The rows of a group lie close to one hidden flat surface of 13 dimensions, which passes through zero. Surfaces can cross.
(in the rows, 100 means zero)
Known rows, each followed by its group:
 93 138  86 125  72  59 110  94 123 121  71 110  88  94  65 125 : C
104  79 116  94  66 126 122 127  56 119 129  78 130 127 122  64 : P
 80  73  69 138 102 112  72 106  94 137  88 108 127 158 138  84 : V
 99 134 143 111 104  79  73  77 126 119 100 115  98 107  87 119 : B
105 125  87 154  74  94  68 101 107  70  76  71  59 115  83  77 : B
 85  85  81 110 126 102  94  61 118 114  76 126  81 115 103 115 : P
 82 121  90 127 113  84  80  71  78 107  80 114 110  87 142 128 : C
103  92  96 134  93  76  98  60  74  49  93  98 145 135  94  90 : B
111 115 123 117 109 111 138 123  95  89  80  76  70 124  89 126 : V
 91  61 129  81 121 128 132 109 146 129 137  87 109 106 100  63 : S
128 110  74  88  91  77  87 113  64  90 107 102 111 121 117 135 : S
111  97 136  79  94 124  98  83 123 123 120 111  83 117 108 113 : C
100  79 121 105  99  88 121  91 107  82 141 133  85 103 114 137 : C
105 114 115  84 116 109  98  50 111 112 100  47  96  88 123  96 : S
 98 138  65  92  92 113 126 135 131 135  90  80  89  77  61  93 : P
106 108 100 100  94 156  92  77  93 132  93  87  90 115 131  60 : C
105 135 139 106 102 114 100  92  98  62  83 141 116  86  74 105 : V
 88 118  89 145 115  78 122 133  91 105  78 119 149  97 121  57 : C
132  73 115  66  69  64 141 125  87  62 102 140 166  81  94  57 : V
 72 104 126 134  89 146 128  80 123 109  87 108  88  95  96  90 : V
 95  97  83  97  82 104 111 108  74 115 106 125 126  80 123  75 : B
101 121  99 122 106 104  95  86 142 109 145  86 140 105 120  66 : V
127 141 121  94  85  96  92  80 150 136 115  77 109  96 128  84 : C
102 139 103 115 128  93  97 114 107 103 121  96  85  88  92  87 : V
121 109  97  69 135 109 121  68 103  96 116 101  91 116  85 128 : P
111 143 141 114 121 119 114  74 102 102 122 101  84 100 116 107 : V
143 114 113  94  73  86 143  72 116  65 108  93 108  78 144 110 : S
 95  66  94  97  99  93 114 114 113  93 123 101  99  98 130 145 : S
115 100 130  52 123 114  97  99  97 131 104 117  91 102 118 135 : B
 96  68 120 110 112  75 120  98  96  99  99  69  66  85 131  65 : P
102  86  70 113  77  87  86 111 104 127  83  95  72 124  89  68 : P
 86  40 139  98 101 121  98 110 100  64 102 102  75  73 133  83 : B
115 104  87 112 105  87 144 117  83 117  86  73 106 150 101 122 : P
 92  71 109  82  88 129  69 104 118  96 104  88 109 102 102 110 : B
107  95 137  81  88 119  75 125 107 144  74  95  90 111 122  93 : S
101  98 108 115 104  84 119 101 118  83 116  93  97  98  85  84 : B
124  99 143 102  98  84 124  81 151 114  87  71  75 144  71 101 : P
 86  99  45 105 100 105  86 106  93  67  74  70  90  73  91 133 : B
102 106 105 130 101 112 109 107 110  83 108 136 118 113 111  80 : V
 93 124 102 130 104 130  79 118  80 138 108  97  54 114 106  33 : V
126 100 106  82 108 104 111 101 114 109  94 120 137 118 141 125 : B
100  89  89 111 123  62  96  72 111  64 117 100  91 109  62  91 : S
100 100  84  84  86 106  64 111  75  81  97  78 120 107  91 134 : V
 91 102  86 115 140  78 109  66  82  49 118 115 110  71 108  98 : P
 80 136 122 124 144  95 120  71  84 115 101 121  77  71  97  67 : P
109 101 109 123  57 108  90 136 114 102 109 119  59 100 105  62 : C
 71  85  96 139 118 136  89 104  66 101 109 104 104 148 122 144 : V
 95  96  92 107 115 102 114  78 137  93 147  77  87  96 107 114 : V
 86 130 139 128 113 102 101 102 119  87  97 112 103  87  97 128 : S
127 109 119  92  85  81  79  98  89  79 131 107  77 100 115 109 : C
122 105  61  92  65 133  97  54 120  63 106  79 108  99  96  95 : P
115 109  74 118  90 129  65  96  81  55 106  97  67  89 139  99 : C
105  77  81 100  85 135 116  88 120 117  87  58 110 116 137  86 : B
 76 105 113 113 112 110  99 129  60 132  89 171  58  74 119  83 : B
 93  78  63  76 118  92 113 135  65 101  64  45  70  81  88 114 : B
108 110 131 107  98  79  92  90 118  94 119  59 110 105  87  69 : S
124 110  94  88 113 155  83  90 113 115  63 108  84 123 135 102 : C
 87 126 128 135  95  85 104  68  92  58 105 124 131  96  76 116 : S
 98 115  92  54 126  87  73  69  79 130  93 100 100  70 108 125 : S
109 117 144  91  97  87  87  82  97 104 133 120  77 111  85 125 : C
 64  87 112 120  95 101 139  94 130 118  79 119 109  72  92  91 : V
 81  80 115 104  73  97 116  92  93 130  94  69 133 106  89  48 : C
 73  89  88 155  74 108  93  88 118  60  97 105 100 107  74  77 : P
124 117  99 110  77  80  92 127  79  47  96 137 141  82 128 102 : B
119  84  92  67  97  90  92 116 106  67 128  78  86  87  80 103 : P
104 110 171  71 135  91 113 113  92 104 113  95 108 107  76 145 : P
 93  84 110  93  99 142 135  87  94 104  83  79 124 113 107 109 : S
116 108  62  97  84 168 123 101 101  91 114  96  90 105 108  72 : C
108 165  73 104 122 103  76 134  42 104  62 121 109 123  64 138 : S
 84  76  96 116  66  51 128 135  96  86 108 113 109  72 100 113 : S

New rows, each followed by its group:
101 107  91 119 103  94 133  87 113  98 113  76 103 103  92  66 : C
107  71 124 118 118 118 146  99 133  93 109 106  97 132 105  72 : C
109 117 159  95 112 105 110 103  94  86  96  84  88  81 126 126 : P
127 119  75 102 129 126 102  93 115  90  93 103  79 127 100  91 : V
 99  70 102 102  91 122 109 154 132  98  91  92  91  85 125  83 : B
 87  98 121 101  94 124  84 121 109 142  81 108  46 103  90  91 : P
 96 118  71  99 106 118  89 147  51 100 118  92 105  92 110 102 : V
124 132  42  79  94 115 113  69  57  92 122  91 127  72 131  70 : P
102  87 110 106  91  62 115  87 103  95  71 111  77  82 106 101 : S
 81  88  81 112 100 133 108 106 125  94  82 122  87  96  95 131 : C
 75  71  79  91 129 137 140  83  95 110  82  81 109  97 127 152 : P
106 124 101  94 107  83  91  86 107  93  98 103 103  80  88  98 : P
 86  98 123  92  87 121 114  81  98 119 100 114 106 119  60 114 : C
119 143 127 114  89 125  97  73 110 126  91 127  95 127 116 102 : C
118  70  80  99  79 137 115  76 117  93 102  93 109 159 109 123 : P
102  63  99  77  75 112  87  90 100 107 111  72  71  91 106  59 : P
 75  75  87  92  84 105  59 108  81  67 105  89  82  49  99  90 : P
 85  76 107 101 119 121  89 119 109  88  83 128 111  99 114 125 : C
119  97  78  76 108 119 130  96 101 116  81  93 110 118 100  95 : C
101 109 103 112 120 111 113  80  64  86 112 104  80 129  79 105 : P
109 100  89  81  74  98  67 100  89 112  85  87  81  84 113  88 : P
118 123 104  90 122 121 124 109 131  89 132 123  97 108  73 112 : P
110 102  87  94  79  84 113  92  52  76 116 102 106 104  84 108 : C
102  88 115 108 110 103 136 104 106  83 102  55  87 116  73  91 : B
 95 129  76 100  69 103  99  93 108 123 125 132  67  73 104 147 : C
118  92 124 113  82  56 102 101 142  97  90  64 111 133  84  90 : V
 66  64 151 154 108  80  98 128 105  94  95 140 103 110 117  76 : C
 98 133  95 102  77 122  88  80 131  95  88  88  91  66 110 138 : V
 96  84  97 110 103 110 112 112 110  76 113 105 110 108 100 115 : P
 86  96 120 106 107 135 116  72 152 106 100 107  82  94  82  95 : P
101  56 116  77 107 123  80 110 140 185  85  75  68 137 135  69 : B
102  90 125  92 139  92 118  43 112  57 120 100 121 100  95 126 : P
 64  77 101 128 130 100  76  75  72  77  95 136  87  84 122 103 : P
111  73  89 114  92  68  79 139 102  90  67  89  67  96 123  69 : C
 77 130 137 120  89 127 146  92  63 106  81  97  97  61 116 106 : B
 93 133  92 131 123  98  77  92  80  86  66 110 130  96 125 106 : C
 66  93 145 126  62 112 107  96  91  91 120 123 122  75 108 103 : V
 71 104 122 134  96 109  88 119  76  86  98 137 117 102  81  94 : C
117 126  93 122 116  83 114 123 142  66 119  99 132 105  90 101 : V
 88 112  86 101  80 125 110  94  61  83  80  85 139  95  94 133 : S
 93 116 129 105  61 163  66  93 118  67 120 107  61  91  45  86 : P
106 106 125  90 117  76  87 106  65  74 119 124  94  96  86 117 : V
136  91 114  66 104  85 112  81  91  86  85 107 125 123 100  97 : V
 99 101 110  93 103  97 112  93  85 132 112  99 108 110  91  65 : P
118 118  97 106  86  85  98 115 105  86  58 104  67  85 109 118 : S
117 120  95 100 100 108 109 114  87 115 104 111 112 106 119  71 : C
112  97  84  82 104  80  88 139 104 102  98  79  97  85  94  72 : C
104 124 124 110  75  70 101 119  89 130 114 133 109 100 107  85 : C
140 138  91  88  96  73  89 101 150  92 129  94  57  82 110 127 : C
 92 130  68 112 105  87  63  98 110  92  72 127  91  89  73 126 : P
101 117  73 119 124  74 115  45 147 101  74 116 119 115  87 115 : P
111 110 105 114  96 101  90  97  70 132  66  97  50 146  99 106 : P
119  95  77 101  82  81 108 153 101  85 100  99  70  95  77  67 : C
 93 130 131 113 128 116 121  88 104  98  91  91 126 112  90 130 : V
131 131 108 106  49 101  69  79 108  67 102  70  81 103  93  92 : C
128 111  94 110 109  62 106 124  94  75 116 115 127 113 118 106 : P
108 109  36  74  90 123  65 113  77  98  89 100  51 105  65 129 : P
 84  67 119  85 104  79  61 114  81  71 129 107  88  65  93  77 : P
 88 108  85 111 106 112 140 122 102  79 111  89 124 102  30  69 : C
 94 112  75 100 132 102 113 110 115 107  90  69  81  99  86 131 : V
 80  83  83 103  57 126  91 100 104 109  62  83  86  87 109 137 : V
